The rows of a group lie close to one hidden flat surface of 9 dimensions, which passes through zero. Surfaces can cross.
Known rows, each followed by its group:
[-13   1   8 -27  -8 -11   5 -19  13  -4  -9   9   6  11  13 -26  21 -32
 -13 -17  18] -> Z934
[  2 -21   3 -10  -9   2   3 -11  -9 -24   7 -24 -34   6   1  -7  -5 -13
 -27  21 -27] -> Z934
[ -5   6   7  -7   1  -8  -6   1   2   9  -1  -5 -29 -18  -7   8   6 -12
  -5  25  21] -> Z966
[ -4  -8   4 -11 -12 -15   7   0   9  -3 -12   1  -5   1   3 -11   3  -5
 -12  12   8] -> Z934
[-17  24 -16  20  18 -17 -17   9   0  19   7  16   2  -7  -5  -8   3   9
  31  -5  20] -> Z966
[ 16 -16  -4  -2  -1  -8  -5  -3   3  -9 -10  -7  10   0  -3  -5  -4   5
 -13   1  14] -> Z979
[ 11 -10 -10  -2 -10  -2  -1  10   4   3  -6 -21  25  -6  11  -8 -16  13
   1 -12   4] -> Z515
[  7 -11   7  13  -5  10  12  10   0  -5   6  -5  -8 -15  -8  20   1  10
   7  24 -16] -> Z934
[ 28 -17   2   7 -13  12   4 -10  -1 -12  -9  -2  30 -10   0   7 -13  10
 -10  -5  -9] -> Z934
[-14  21  -7  12  21  14 -14  -5 -16   6  22   6 -21   7  -9  10   6  -4
  16  -6 -13] -> Z515
[-29   4   6 -10   7  -9  18  49  18  19  -8   5  19  20  15   4  23  10
  17 -19  23] -> Z934
[-10  20   7   0  -4  -7   5  11  -7   4  -1  15  -4  11 -10  -2  -7   1
  -9  11  -3] -> Z966
[  4   0  -2  26  11  -8 -13   9  -6  -8   1   8  18  -6  -3   7  12   3
  10  -4  15] -> Z966
[-10   9   4   2 -13   0   5 -25  -1  -9  11  10  16  -7   4 -21  13 -25
   1  -5  -9] -> Z515
[-14  -1  26 -43   7  29  30   6  15  13  -7  12 -26  27   4  24  14  -8
  -9   0  -2] -> Z515
[-17  17  13  18   6  -3  -2 -11   4  -3  -5  27 -12  -6  12  18  16 -15
  17 -14   2] -> Z979
[  9  -1  -7   3  -2  -5  -8  -6   1  -9 -11   4  30   7   5  -7   4   0
  -4 -24  12] -> Z515
[ 11 -11  -7  29  14  -6 -14   0  -2 -19  -1   8  25  -1  -1   3  11   8
  14 -17   7] -> Z966
[  8  18  -5  25  15  24 -17 -11 -11   9  11   3  18 -11  11  21  -9   8
  27 -35  -8] -> Z979
[ 21 -15   7  -5  13   5   8  31   2  -2 -26  11   9  26  -6  34 -10  35
 -14  -6  15] -> Z515
[ 18  -3  -4  -9   4  17 -13 -36  -4  -1   3  -8 -11  -8  -3   3 -10  -9
  -7  -4  -3] -> Z966
[ 24   4 -15   9   6  -7 -30 -45  -6  -3  -4   4 -10 -18 -12 -12 -14  -7
  -6   2  16] -> Z966
[-19  21  11  -6   5 -15   8   5   5   2 -13  43  -8  28 -15   1  13  -3
  -6   4  12] -> Z934
[-24  31  -1   8 -13 -22  -2 -16   4  14  10  24   8 -13  -5 -38   3 -20
  12   6   5] -> Z515
[ -7  -7  -3   2   6  -1   9  17   0 -10  -4   5  -2  29   0   7   1  14
   0  -9 -16] -> Z966
[  5  -7   4  10  10  -8  -4  22  -1 -11 -10   2   9   2  -2  18  13   7
  -2   0  18] -> Z966
[  8   0   7 -12 -11   1  10   7   8  19  -6   4   4  -9   0  -1 -21  15
  -2  13   2] -> Z515
[  2  -1   4  15  -9   0  -2 -20 -10 -21   9   3   8  -5  -3 -13   7 -14
  -6   4 -16] -> Z515
[  5  -7   3  -4 -19  -5   8  -4  10  -6 -24  -6 -14  -3  22  13 -23   6
 -13  -7  -9] -> Z979
[ 11 -14  10  -2  -9  -4  12   4  20  -2 -20  13  26 -10   0  12  17   4
   1   1  23] -> Z934
[  6   3  -2 -12  -6   2   4  -7  -1   3  -9   5   8  13  -5  -8 -15   4
 -14  -5  -2] -> Z979
[  2   5   1   2 -10  -8  -4 -28  -1  -6   2   6 -13 -14  -7 -16  -5 -16
 -11  15  -3] -> Z979
[-21  36  -3  -5  10   8   1  -2  -8  27  14  17 -18  12 -10  -4  -7  -2
  13   1  -9] -> Z979
[  4   4  -8  13 -10 -23  -5   2  -7  -3   0   5  12  -4 -12 -23 -13   7
  -5  16   0] -> Z979
[-16  22   4   0   4 -20   5  13   6  14 -13  36  -3  15 -12  -4  -1   6
   1   9  16] -> Z515
[  0   0  -7  -6   3   6  -2  13  -1  11   5 -16 -13   2   2   8 -11  15
   5  -1  -1] -> Z979
[ 22   3   3   7  19  18 -15 -24   5   6  -4  15 -13 -16 -14  31   7   0
  11   0  23] -> Z934
[ -7   4  10  23   2 -14  -3   0   0 -15  -7  19   1  -1   4  11  17  -8
   6  -1   5] -> Z979
[ 10  -7   3   8   6   5  -3  -5  -6 -16  -6   7   8   8  -4   8   5   1
  -6  -5   0] -> Z934
[  2 -12   2  -7  -3  -7   8  11   2 -10 -10  -1   2  14  -5  -1   1   6
 -15   4   0] -> Z979
[ 6  2  3  4  7  6 -2 12 -6 -1 -1  3  7  4 -3 16  0  7 -2 -7  8] -> Z966
[ -9   1  -5  -3   7   1   3  18   8  14   1  -4   9   5  10   2   5   8
  16 -14   8] -> Z966
[-15   2 -14 -13  20 -13 -17  14   6  15  -3 -12 -19  11  11  -5   7  -1
   9 -14  28] -> Z934
[  7  -1 -10  29  -5 -18  -7  14  -9  -9   2  -1  22 -11  -4  -9 -14  15
   4   7  -5] -> Z515

New rows. What belongs after each?
[ -4   8   4  -9 -14  -5  15   4   6   8 -11  13 -10   4 -11  -2 -10   6
  -8  18  -6] -> Z934
[-18   6   1   3 -11 -11   5   0 -11  -5  16  -7 -27  -1  -4 -20  -5 -10
  -8  26 -27] -> Z934
[ 13   3  -9  -2  23   4 -31 -32 -16 -14   0   0 -12  15   0  -3   5 -16
 -13 -27  12] -> Z934
[ 17 -19   6  -2 -15  12  11  -6   0 -12  -2 -12   4  -8   0   8  -9   5
 -11  10 -19] -> Z934
[-14  -3  -8  13  -8 -17   6  34 -10  -8   7 -12  20  12   9 -18 -10  13
  -2  -5 -17] -> Z934
[  5  -8  -6  -2  -9  -8  -2  -9  -2 -14  -2 -15  -3   0   1 -11  -5  -4
 -13   3  -9] -> Z515
[  9  -1   3 -15 -20  11   7 -18   7   6 -14 -14 -13  -7  21  11 -25  -1
  -9 -10 -13] -> Z979
[  1   4  -4  -1   2  -7  -1   5  -4  -3  -1  10  10  14 -13 -10  -1   5
  -7   3   5] -> Z979
[ 15  -6   4   3  -5  -8   0  -1   5  -5 -18  13  22  -2  -2   0  -4   7
  -8  -2  14] -> Z515
[ -2   0   0   4  12  14  -3  -1   0   9  15  -8 -25 -17  -6  20   7   2
  17  14  -3] -> Z934
[ 25   3  -6  -3 -10  13 -13 -40  -7  -1  -6  -7  -8 -12   3  -1 -35  -2
 -14  -7 -12] -> Z979
[ 14 -27  -4  -2  24   5 -16   2   5 -10   1 -22 -24  -7  -2  21  21  -2
   2   4  23] -> Z979
[  0  13  -5   4  18   4 -11   2  -1   9 -12   8 -18   9   8  27  -9   9
   9 -20  11] -> Z979
[12 -2  2  6  1  8  1 -6 -1 -4 -3  6 14  0 -2  7 -1  5 -1 -7  2] -> Z934
[-11  15   2  -9  -3   3   8   7  -1  20   7   0 -27  -3  -8  -2 -20   8
   2  25 -14] -> Z515
[  6  -5   2 -12   1   1  -5 -16  13   0 -26   2 -22  -1  19  21  -3  -5
  -7 -15  18] -> Z979
[ -3   2  13 -18 -30   3  16 -24  17   2 -21   2  -2 -10  30  -1  -8 -18
  -7 -12  -5] -> Z979
[  3 -10   1   6   0   8   4  11  -9 -14   2  -5  14  14   5   5  -2   8
  -5 -10 -16] -> Z934
[  2  -3   0 -12   2   3   2  -1  -1   0   0  -1   1  10  -9  -4   2  -1
 -11   2   2] -> Z979
[-17  16   6  14  -5  -7   6   7  -7  -2  10  18  17   3  -1 -16   8  -7
   6  -1 -12] -> Z934
[ -3  -4   4  34   0   0   3  15 -15 -17  17   2  13  -8  -6   5   8   7
  13  11 -25] -> Z934
[ -1 -15  11  25 -20 -15   9   1   6 -21  -6  -7   5 -31  24   5   5  -6
   5   5 -10] -> Z979
[-12  -3   4 -15  12   3   5  15  13  13   2   6  19  10   1  -2  28  -5
  10 -14  26] -> Z979
[ 32 -21  23  11   2  20   6  -9  -6 -13  -2  14  -3 -17 -11  27  -6  11
 -12  25 -10] -> Z515
[-13   9 -12   1  -5 -19  -7  13   2  18   7 -13 -17  -8   2 -16 -12   5
   8  13   4] -> Z934
[ 20 -15 -10  -2  -6  10  -5  -2  -5  -1  11 -22  26  -9  -3 -13 -10   8
  -3  -2  -4] -> Z979
[ -6   2   0 -10  -9   5  10  14   8  11  -3  -7   8   2  14   0  -8   8
   2 -11  -4] -> Z979
[  7 -14  -4   4  -4  -7   0  -7   0 -16  -4  -3   0  10  -2  -7  -3   6
  -7   2 -13] -> Z966
[-16   8  -5   3  12  -8 -17 -11 -19 -13  18  -5 -27  15   2 -17   7 -21
  -5  -1 -11] -> Z934
[ -1  20   9  17  13  -9  -8  28  -8   7  -6  16  12   2 -12  22   5   6
   0   2  29] -> Z966
[-19   6 -13   8   4 -34  -2  28   6   9  -4   3 -16   4  -6 -14  -3  16
  10  17   8] -> Z966
[ 17   2  -1  -6   0  11   1  13   8  26  -6  -1  25 -10   9   9 -24  26
   8 -13  12] -> Z515
[  9 -12  -3  -7   4  -2  -2  15   3   5  -6 -14 -23   0  -4  14 -13  16
  -6  15   3] -> Z515
[-27  17  -4   9  10 -11  -5   8  -1   7  14   7  -9  -3   0  -8  23 -15
  21   1   6] -> Z515
[  5   5   9  -9   5  24   0 -30 -12 -11  12  15  -5  15 -16  -2  10 -18
 -15   1 -14] -> Z979
[ -2 -13   6   4 -16   9  18  20  -5  -9   5 -16  10   1  11   5  -8   9
  -5   3 -31] -> Z979
[-27   5   9   3  -8 -22   5   7  20   7  -5   2 -26 -26  20   3  15 -12
  17  14  13] -> Z979
[ 20   2 -20  37  10 -28 -42 -20 -15 -10   8  -5  -9 -31 -12 -16 -13   2
   7  16  14] -> Z934
[  6 -24   1 -18  -2  18  15  15  -4  -6  13 -24   8  12  -5   0   5   5
 -13   6 -15] -> Z979
[ 10  -8   1   4   6   0 -10 -15  -9 -26  -5   5  28  19  11  -8  14 -16
 -14 -35   5] -> Z934
[ -3   7 -11   1 -12 -13   1  -4   9   8 -11  14  33   4   6 -27 -14   9
   6 -17   2] -> Z966
[  0  -6   3  10  -5  -7  -2  -4 -12 -22   5  -3  -4   4  -2  -8   1  -6
 -12  10 -16] -> Z934
[ -7  11   0   8  -7   0   1 -15  -8  -7   9   6  -1  -1  -4 -13   0 -12
  -1   3 -17] -> Z515
[ -1   3   6   8  -6  -5   7  -2  -3 -12  -4  10   8   6   1  -1  -1  -3
  -6   2 -12] -> Z979
[ -4  -1  -1  -3   7   4   0   0  -6 -10   3  -5 -16  16  -3   5   8  -6
  -5  -3  -7] -> Z515
[  3   9   9   5  21  -7 -11  17 -10  -6 -13  13 -21  13 -19  29  12   2
 -14  12  25] -> Z966
[ 10  -2  -4  -1   0   5  -8  12   3  15   0 -21  10 -21   9   9  -9   8
   8  -5  18] -> Z966
[  2  25  -3 -10   0   2  -3  -6   6  39  -2  13   2 -12  -2  -7 -28  13
   8  -1  11] -> Z515
[ -2   2   3   8  -3   4   5   6  -1  -3   5   2  10  -3   0   1   2   3
   5   1 -10] -> Z934
[  6  20   4  17  11   2 -13   0 -18   4   8   8  -3  -8 -14  11  -5   0
  -2   9   9] -> Z966
[-12  -1  -1 -25   5   7  14  26   7  12  -9  -6 -19  33   7  12  -3  10
  -7 -11   3] -> Z934
[ -4  -5  -8  24  20  -3 -10  36 -13 -10   7 -10   7  14   4  16   2  22
  11 -14  -2] -> Z934
[  1   0   1  -8   0   6  -3 -12   8   7  -6   0  -6  -9  11   7   2  -8
   3 -10  10] -> Z979
